The rows come from 4 hidden closed curves, with some noise, and rows from the same curve form a group. Each curve winds through 10 dimensions. The rows are also pushed far along 5 directions, which tell nothing about the answers.
Some rows, each with its group after it:
[  6   2   9  15  -2 -16 -11   9 -19 -11 -16   5 -23  -9  -5  -4  -9  -9
  14  -2   7 -11   8]	buna
[  4  -8   9 -15 -12  -7 -20 -15  17  29  14 -10   2   8   8  -6   2  -7
   1   4   5   1   0]	Kuva
[  1  -7   4   4   3  -1   8 -14   0  10   4   6  -5   0   1   1  -4  -9
   9   0   0  -5  -9]	butov
[  8 -13   5   6  -2 -13   6  -3  -3  -1  -3   4 -13 -15  16  -4   4 -11
   1  -1 -15  19   3]	butov
[-23  -8   1 -10   0  12   2  15  27   4  22 -20   1  -1 -20  25 -15   4
  -4  -9   4  -1  10]	Kuva
[  4 -13   3  -4 -10 -12 -16 -15  -8  10 -12  12  -3   4  10 -10   5 -10
  -1  -3  -1   5   7]	Kuva
[ -5 -16  -4  -1   6  -1   6  13  26   9   4  -2  11 -13  32   9  13  -1
 -14   4 -15  31 -17]	Kuva
[  2   3 -10  -9   0   8   9  -1  16   1  13  -9   3   5 -18   5   1  20
  -1  -6   4   0   7]	buna
[ -9  -4  13   9  -8 -15 -15   8 -20  -1 -12   2 -21  -8   9  10 -14 -17
   4   5   0  -1  21]	butov
[-15  -2  -5 -11  -5  -3   0 -11 -26  23 -26  -1  10   1   8   4  -7  12
   0   6 -23  -1   1]	zek
[  5 -20  -9   7   3 -25 -10   2   0  13  -4  -8  -2  -6  12   6  20   7
   4  16 -17  12 -18]	butov
[-13  -3  -2   7   3  -4  -1  -1 -14  -5  -8   9   2   2  -5  20  -8  -3
  -6   2  -1   8  17]	buna
[ -1   8  -3   0   0   6   7  17   3 -17   6 -10   0  -2   6  15   7   3
  -7   3 -13  17   7]	buna
[ 18  -3  -4 -15   2   9   8  -4  17  14   6   6   1   3   0 -20  17  15
  -7   3   4   1  -6]	Kuva
[  0  -4  -2  -1   5 -11  -2   4  -8   7 -19  11   3  -4  17   0  14   2
  -7  12  -6  14 -13]	zek
[  6  17  -6   3  10  26   8  30  16 -26   1  -2   7   3  -3  10   8  14
  -9  -8  -5  16  -5]	buna
[ 11  15   0  20   6   0  10   6 -21 -27 -20  30   1  -9   2 -21 -10 -11
  -5  -5   9  -9 -14]	zek
[  4   7  -2  14   7  22   6  14  -8 -32  -7  11   7  -7  28 -15   5  -9
 -11  -1  -8   8   0]	butov
[ -1  -5  -1  -7   2  -9  -7  -4  17  32  -2  -8   0   7   4  14   9  13
  13   5  -1   4 -13]	zek
[  8  12  14   2  -6   9 -10 -17 -30 -16 -15  18  -9   6  -5 -27 -12 -21
   5  -9  15 -18   1]	buna
[ 23  -2  -1  21   2  -4   5  27  14 -23  16  11 -16 -13   4  -5   4  -9
 -13   3   4   8   4]	butov
[  9  13 -16   5  10  24  21  16  14 -26   7   1   4  -3  -5  -6   3  23
  -9  -7   3   0  -2]	buna
[-11   8  -3 -24   3   2  -1 -14   8  39 -15  -7  12   7  14  -1   6  27
   5   7   8  -3 -15]	zek
[ 33  14   2  -1  -6  -4   9  -5   1   9   3   1  -7 -14  30 -38  11   6
  -7  16  -6   3 -24]	zek
[ -1  18  -1  -3   2   9   3  -1 -13  -4  -9  20  10  10 -14  -9  -7   2
 -14   2  20 -16   5]	zek
[ -5  13  -5  -8   2  10  15   0  13   2  14   0   9   4 -27   6 -14  14
  -8  -8  14  -8   8]	zek
[  6 -15   3  -3  -7  -5  -7   5  20   5  18 -20 -21  -1  -7  10   4   2
  12  -4  -6   4  10]	Kuva
[ 12  -1  -4  -3   9  25  10  15  19 -18   9   0  -2  -2  -1 -13  13  11
  -9  -6  -3   9 -14]	Kuva
[ 36  15  -3  -9 -10  13   5  -9   7  -3   3   7  -3  -3  23 -47  15   7
 -11   1   1   2 -12]	buna
[ -3   7  -6  -5   2   3  -1  -1 -13   6 -19  18  16   4   3  -9   0   8
 -15   6   6  -7  -5]	zek
[  0   9   6  -9  -7  -3   2  -1   9  -1  23 -16  -6   9 -15  16   1  -4
   2  -1   3   7  20]	buna
[ 11   1   2 -11  -4  -1 -12   2   2   4 -11   3   0   3   5 -11  13   7
  -4   0  -2  10  -2]	zek
[ 14 -12  11  14   0   4  -8   4   1 -19  20  -4 -25  -1 -12  -1   1 -15
   6   0   1   0  11]	Kuva
[-16   1  -7  -2   5   8   5   8 -13 -14 -21   8  12  -8  15  -1  -1   4
 -16  -3  -4  12   5]	butov
[  8   4   5 -12  -2   7   7  -9  18  27  17  -1  -5   5  -5  -3  -5  10
  -1   5  10  -6   3]	zek
[ 13   3   4  12   0  -5  -4   4   2   4   1  -3 -16  -7  13  -2  -1   3
   9   6  -2   2   2]	buna
[ -9  -9  -4   1   5 -13  -6 -15 -19   4 -17  -5   8  -4  11   0   7   4
   4   6 -11   9  -8]	butov
[-24  -4  -5   0   7   0  -1  18 -15 -14 -25  -5  12  -7  10  15   7  -1
  -1  -1 -22  10 -16]	buna
[-13 -12 -13 -14   4  -1  -3  -2  -8  16 -44  22  21  -3  19  -9  11  16
 -12  -1  -8   9 -17]	buna
[ 21  14   9  14   2   5   7   3  -7  -7  -6  16  -3 -13  24 -27  -5 -11
  -1   3   0   1 -10]	Kuva
[ 15  13  -5 -22  -4   4  -2  -7  13  23  -8  -3   3   7  10 -21  17  25
   2   4   4  -3 -21]	butov
[ 26  18   4  14   4   7   9   1   0 -20   5  20  -7  -1  -5 -14  -4  -5
  -4  -5  15   3  10]	butov
[ -4  14  -5 -29  -3  20   7 -13  -2  19  -8   7  22  16   0 -11   7  18
 -16   3   4  -3   1]	zek
[-19   7 -11  -7  17  20  14  13  -7 -16 -19  -2   4   1  -5  10   8  26
  -1   0   2  -2  -8]	butov
[ 35  18  -1  -1  -3   0   3 -13   1   4  -5  11  -1   3   6 -32  12   9
   4  -1   5  -1 -18]	butov
[ 21  -4   4  14   1   3   7  28  23 -19  17   2 -21 -15   3   1   0  -5
  -8  -6  -8  21   8]	butov
[-21 -11  -6 -17   3  -6   0   5 -20   8 -43   9  18 -13  23  -8  11   9
 -14   4 -17  13 -14]	Kuva
[  5  20   8  -5 -10   0  -6 -10 -32   1 -25  18  -4  13   4  -8  -3  -7
   1   4   3 -10   3]	buna
[ -7  13  -1  -1   5  10  -1 -10 -20  -5 -27   9  12   6  -2 -12  -6   2
  10 -10   7 -16  -9]	buna
[ -9   7  -6 -10   4  11  15  16   4 -24  -2  -5  -2  -3  -6   4   8  10
  -6  -9   4   5  10]	Kuva
[-17  -9   4 -11   7  -8  -3 -19 -15  11  -7  -5 -11   8 -22  12   2   7
  13   5  14 -10   6]	butov
[ 19  -1  -4   6  -3 -17   5  -6  15  10  16 -14  -1 -14  27 -12  11   2
   3  11 -10  12 -11]	buna
[ 12   1  -3  13   5  15   6  12  13 -26  19  -5   1  -4  10  -8   9  -9
  -5   0  -3   5 -14]	Kuva
[ 11 -15  -5 -14  -7 -11  -4   4  30  24  13   0   0  -3   6  -6  15   9
 -15   6   2  12 -11]	butov
[ 10  -7  -1  19   4 -12  -4   9  18   6  11  -3   7 -15  25  -2   1  -8
  -3   7  -8  13 -19]	zek
[  9  -6  12   9  -6 -31 -19  -7 -12  18  -2   1 -22   2   4   8   3 -10
  11  17   6   0  12]	butov
[ -4  -3  15   2  -1  -7  -9 -15   0  -2  18   4  -9  12 -15  17  -4 -25
   3   0  20   0  21]	Kuva
[ 21   7   5  -4 -15 -10 -10 -23 -25   7 -29  17  -9  -2  22 -43   3  -9
  11  -3   0 -13 -12]	Kuva
[-10  -2  -1  16   5  -6  -9  19  11  -6  13 -14   6   4 -19  38  -9  -2
   5  -4  -7   8  10]	zek
[ -5   8  -7 -25  -4   1  -4  -6   3  35 -17  -6  10  11  -8   7   0  31
   2   2  -6  -1  -6]	zek
[ 26   0   3  12  -4  -1   8  -1   2  -6   1   5 -18 -16  22 -26   3  -6
   7   0  -7   1  -9]	Kuva
[-10   5 -10 -33   4   3  10  -5  19  26  -6   0  22   7   6   1  20  27
 -17   6   5  15 -25]	zek
[ 16   8   3 -12   2  16  17   2  14 -15  12  10  -9  -1   0 -22  14   0
  -9  -4  14   2 -11]	butov
[-15   2 -10 -12   8  13   9   9   6   0  -6  -4  14  11  -2  20  15  17
  -1   0  -7   7  -7]	butov
[  5  -2   9  31   1 -22  -1  15 -23 -32   5  -4 -23 -15   0  10  -6 -29
  10   6  -8   1  18]	Kuva
[-15 -13   4 -11  -9 -17  -8   5   2   6   5 -17 -16  -6 -27  19  -9   3
   5  -6   0   2   7]	buna
[ 16  -6  17  14 -11 -13 -18  -4 -16   7  -1   2 -22  -2   2  -5 -11 -21
  13   4  -9  -5   6]	zek
[-18  -4   2  16   4  -7  -1   0 -24 -14  -4   8  -6   2 -18  30 -19 -11
  -1   0   3   2  28]	buna
[ 14   9   9   9  -1   3  -9  -7 -15 -22  -7  12 -11   3   2 -17   2 -15
   8  -7  13  -5   8]	zek
[  1  -6 -11 -17   5   9   9   7  22   8  -5   4   8  -9  20 -22  18  19
 -16   2   5   5 -24]	buna
[  7   3   3 -13  -2  14   6 -13  17   3  19   2   2   9 -11 -19   3  -1
  -4  -5  19 -12 -17]	Kuva
[ 15   3  -3  23   3  11  15  13  -8 -29 -15  30 -11 -13  14 -17  -7 -12
  -3 -10  -3  -2  -3]	Kuva

New rows. What belongs after each?
[-19 -10  -6 -30  -5   6  -7  -5  10  15  -4 -13   7   5  -6   2   7  19
  -7  -4   2   3   2]	butov
[  2  -2   7 -23  -8 -18  -4 -11   6  20   2  -4  -2  -2  -5 -11   8   0
  -5   2   9   3  -1]	Kuva
[  0   0   8  -3  -2   6   6  -1  10  10  23  -6 -16   4 -21   9 -13   2
   2   2  13 -11  21]	zek
[-17 -21  -2  -9   6 -10   2   4  -6  10 -13  -4   6 -14   7   3   7   4
 -11   7 -15  15  -8]	Kuva
[ -8   9  -1 -12   4  26  17   4   2 -11   8  -7   2   3 -10   0  -3  10
  -4  -5  -2  -4   1]	zek
[  9  -6 -10   2   5   7   5  12  17 -11  16  -2  -2  -6  13  -2  14  11
 -21  10   0  19  -1]	buna
[-12   7  18  10  -1 -22 -16   0 -22  -9  -4  -2 -12   6 -24  22 -14 -24
  15  -3  14  -7  21]	buna
[-16 -17  -4  -6   6  -2  15  10  19   7  15 -12   3 -14   3  12   0   3
  -9   5  -7  11   1]	Kuva
[ 18  19  12   3  -9   0  -6   5  11 -13  38 -15  -8   9 -34   3 -12 -11
  -1  -4  13  -5  16]	zek
[ 22   5   6   5  -1  -4   0 -17  -6   0   0   9 -14   3 -11 -16  -1  -1
  11  -4   9  -5   0]	butov
[ -5  24   2  -9   1  23  -1   1   2 -17  -1  -1   8  10 -19 -10  -9   5
   0 -16  21 -16  -5]	zek
[  5   5  11  16   5 -10  -1  -5  -3  -2  19  -4 -19  -1 -10  10 -10  -9
  10  10  20  -9  13]	butov
[  5 -12  -1  -7  -3 -12   1  13  22  17   0 -10  -2 -13  22   4  13   5
  -2   2 -21  25  -5]	buna
[-11   4  -5 -22   2  11   6   5  13  -1  -3 -12  22   4   5   0  16   9
  -4  -8 -10  11 -16]	buna
[ 12  20   4  16   8   9   6   3  -6 -31  -6  18  -3   5  -6  -4  -1 -12
   9 -12  15  -5  -1]	zek
[  6  11 -13 -10  -1  17   9  15  10  -4 -14   6   9   1  11  -7   8  22
 -10  -7 -10   8  -1]	butov
[ -7  -4   9  18   7 -13   1  21 -22 -20 -13  -2 -15 -15  -6  18  -7 -10
   4   3 -14  12  11]	Kuva
[ 22  15   2  16  -2  -4   6  20  17 -23  29   1 -15  -3 -18   5  -6  -5
  -6  -2  15   3  18]	butov
[-20  -3 -19   0  12  11   5  26  -6 -13 -24   4  25  -4   8  10   7  22
 -22   2 -16  12  -8]	zek
[  7   2  17   8  -8  -1 -12  -6 -22   2  -7   7 -18   3  -7  -5 -16 -18
  10   0  -2 -13  10]	zek
[  3  -7   4 -11 -11 -13 -12   3  10  21  -2  -7  -4  -9  25  -4   5   1
  -7   8  -7  13  -2]	butov
[ -9   1 -11 -14  17  21  21   2  15 -14   7  -9   8   0 -12   3  15  26
  -7  -4   7   9 -11]	butov
[ 10   0   6   3  -4   0  -2   2   3  -9  28 -11 -11   2 -10   3   4  -6
  -5   9   3   2  26]	zek
[-22  -1  -6   2  14   8   4  13  -2  -5 -19   0   5   4  -4  26   1  13
   7  -3  -5   1  -8]	zek
[ 11  24   2  -5  -3   1  -4 -18  -3   3  -3   3   2  11  -9 -16  -5   5
  13  -7  25 -19   0]	zek
[-12   4  -9 -10   0  -7  -1   2  -4  12 -19   3  15   4  -1  14   0  16
  -5  -2  -5   9   4]	butov
[-21  -1   9  -2  -8 -17 -12 -11 -20   5  -3  -3  -7   3 -15  17 -21 -13
   2  -1  12  -6  30]	butov
[ -5   2  -9 -13   6   8  15  13  20  18  -6   1  15  -6  12   3   7  21
 -11   1  -9  12 -11]	Kuva
[ 12   1   7   4  -2  -9  -2  -3 -16  -4   2   0  -8  -4  18  -7  13 -12
  -3  15 -10  10   2]	zek
[  8  -4  12   8  -9 -13 -12 -10 -17   7  -9  10  -6   1  -1   0 -12 -19
   6  -4 -10   3   9]	zek
[-10 -14  -7   6   1  -7   1   6   8   5  10  -7   5   0   1  22   1  -1
   0   3 -14   6   4]	butov
[ 13 -14   7  11 -11 -26 -14   2  -2  -6   2  -7 -21 -10  16  -1  10 -20
  11   2 -12  11  -5]	Kuva
[ -9   0  -3  -5   4  22  12  21  13 -11  10 -16   4  -6  -4  14  -2  12
  -8  -5 -18  13  -1]	zek
[  8   8  10   9   0   4   6  15  -1 -18   0   8 -15  -7  -4   1  -7 -13
   2  -8   2   3  16]	buna
[-21   3   4   0   8   3  -3   4  -2  -2   1 -18 -11   7 -16  30  -6  10
  17   1  10  -7  18]	zek
[ -4  22 -14  -1   8  19  17  25  10 -24  -4   9  14   1 -12   8  -2  18
 -17  -9   9   3   3]	butov
[-10  -2   5 -16 -11 -14 -14 -14 -10  11 -16  -3  -5   9  -5   5   3  -6
  13  -7   2  -4  -5]	Kuva
[  5  15   1  -2   5  12  -1   9  -6   1 -18  14   8   8   7   2   5   8
  -8   2  -3   8   2]	zek
[ 12  -7  -9   2   8  -3   6   8   9   3  -3  -8  -6 -13  26 -11  24  18
   0  15 -12  12 -21]	butov
[  8  10 -10  -8  -1   9  10  -5   1   1 -10  14  13   2  -4 -23  -2  13
  -9  -8   6 -10  -9]	zek
[  6  13   3 -15 -11  14  -8  -6 -12  -4 -22  15  -2   9   3 -28   2   0
   2 -12  12 -16   0]	Kuva
[-25  -5   5  -4   3   2   3  11  -7  -3 -15  -1  -2  -2 -14  26 -12  -2
   4 -11  -5   4  22]	buna
[  3   8  -5  -9  -4   5   5  -7  10  -1  17 -11  15   6  -5  -7   6   3
  -4  -1  -1  -2 -10]	zek
[-22   2   4 -15   1  -1   1   1 -24  -4 -28  11   5  -2 -10  -1  -6  -2
  -8  -4   5  -3   5]	Kuva
[  8  -7 -10   4  -2  -5   4  -1  -1   7 -10   9  10 -10  16 -18   3   8
  -9   3 -12   3 -11]	zek
[ 29   6   2  27   0  -9   4   3  -4   2  -3  18  -5 -14  28 -21  -5  -9
  -3   9  -8   3  -7]	zek
[ -3   7  -4  -4  11  20  13  23   0 -16 -11  10   3  -1 -17   1   0  14
 -12  -8   1   2   2]	Kuva
[  7   7   1 -16  -8   9  -6 -12  -9   4 -16  10   1   3  10 -32   4   4
  -6  -3  11 -10  -5]	butov
[ 21  -5   6  12  -6 -11 -13   1   1   2   0  10 -14  -2  -3 -13  -1 -11
   7  -1   4  -8  -7]	zek
[ 17  -4   8   2  -7 -22 -13  -8  16  30  14 -12 -20  -2   9   3   2   3
  13  13   6   3   3]	buna
[-11  -8  -2 -11   1  -1   8   8  26  -7  28 -31   4  -8   1  19   9   3
  -5  -2 -12  25  -1]	butov
[  6  -7  -4 -18   4  -8   2 -25   8  19   4  -7   6   1   5 -15  19  14
   1   6   4   9 -18]	butov
[ -8 -18   4   5   0 -23 -21   6 -12  24 -19  -4  -1  -1  19  28   8  -1
   2  16 -27  24   8]	zek
[  6 -14   7  15  -9 -19 -15 -13 -18  14  -8   2  -6 -10  40  -8   0 -22
   7  16 -17   2   4]	butov
[ -9  -7  -7 -14  12   4  14 -10  25  22  11  -5   9   2  -6  11   6  22
  -4   4   8  10  -5]	butov
[  5   0   1   4   0   6  -7  11  -2  -2 -15   5  -2   0   2  -4   0   4
   2  -5  -8   0  -9]	zek
[ -7  -1   8 -18  -7   5 -13  -7  21  18  18 -13   5  11  -7   4  -3  -2
  -2  -3  12  -2   5]	Kuva
[ 19  -1   4   7   6   7  11   5   3 -17  11   0 -17  -9  -1 -12   8   1
   1   1   0   7   3]	Kuva
[ 16  17  14   9  -5 -15  -5 -12   7  15  21   0 -15  10 -25   9 -18  -6
  16   1  23 -14  18]	zek
[-15  -5  11 -19 -13 -16 -20 -10  -5  30 -10  -6  -7   5  -1   9  -8  -2
   2   3   5  -1  13]	butov
[-10   1  -9 -26   6  19  12  -9   5   7 -24  14   8  11   2  -2  16  21
  -2 -11   1   6 -13]	Kuva
[ 32   3   7  13  -9  -9   7   4  12  -2  34 -13 -21 -12   3 -10  -2  -8
   0  10 -11   6   9]	zek
[ 25  -4   5 -10  -2 -15  -1 -29  11  17  19  -6  -9   1   1 -23  18   2
   6   8  13   3 -12]	butov
[ -1 -19  -5  -9   5  -3  13  -7  36  24  27 -17   4  -2   3  14  12   9
   3   3 -12  17 -17]	butov
[ 15  10   8   7   2  16  17   5  17 -22  19  11 -17  -3  -7 -10  -4 -13
   1 -11  18  -7  -3]	Kuva
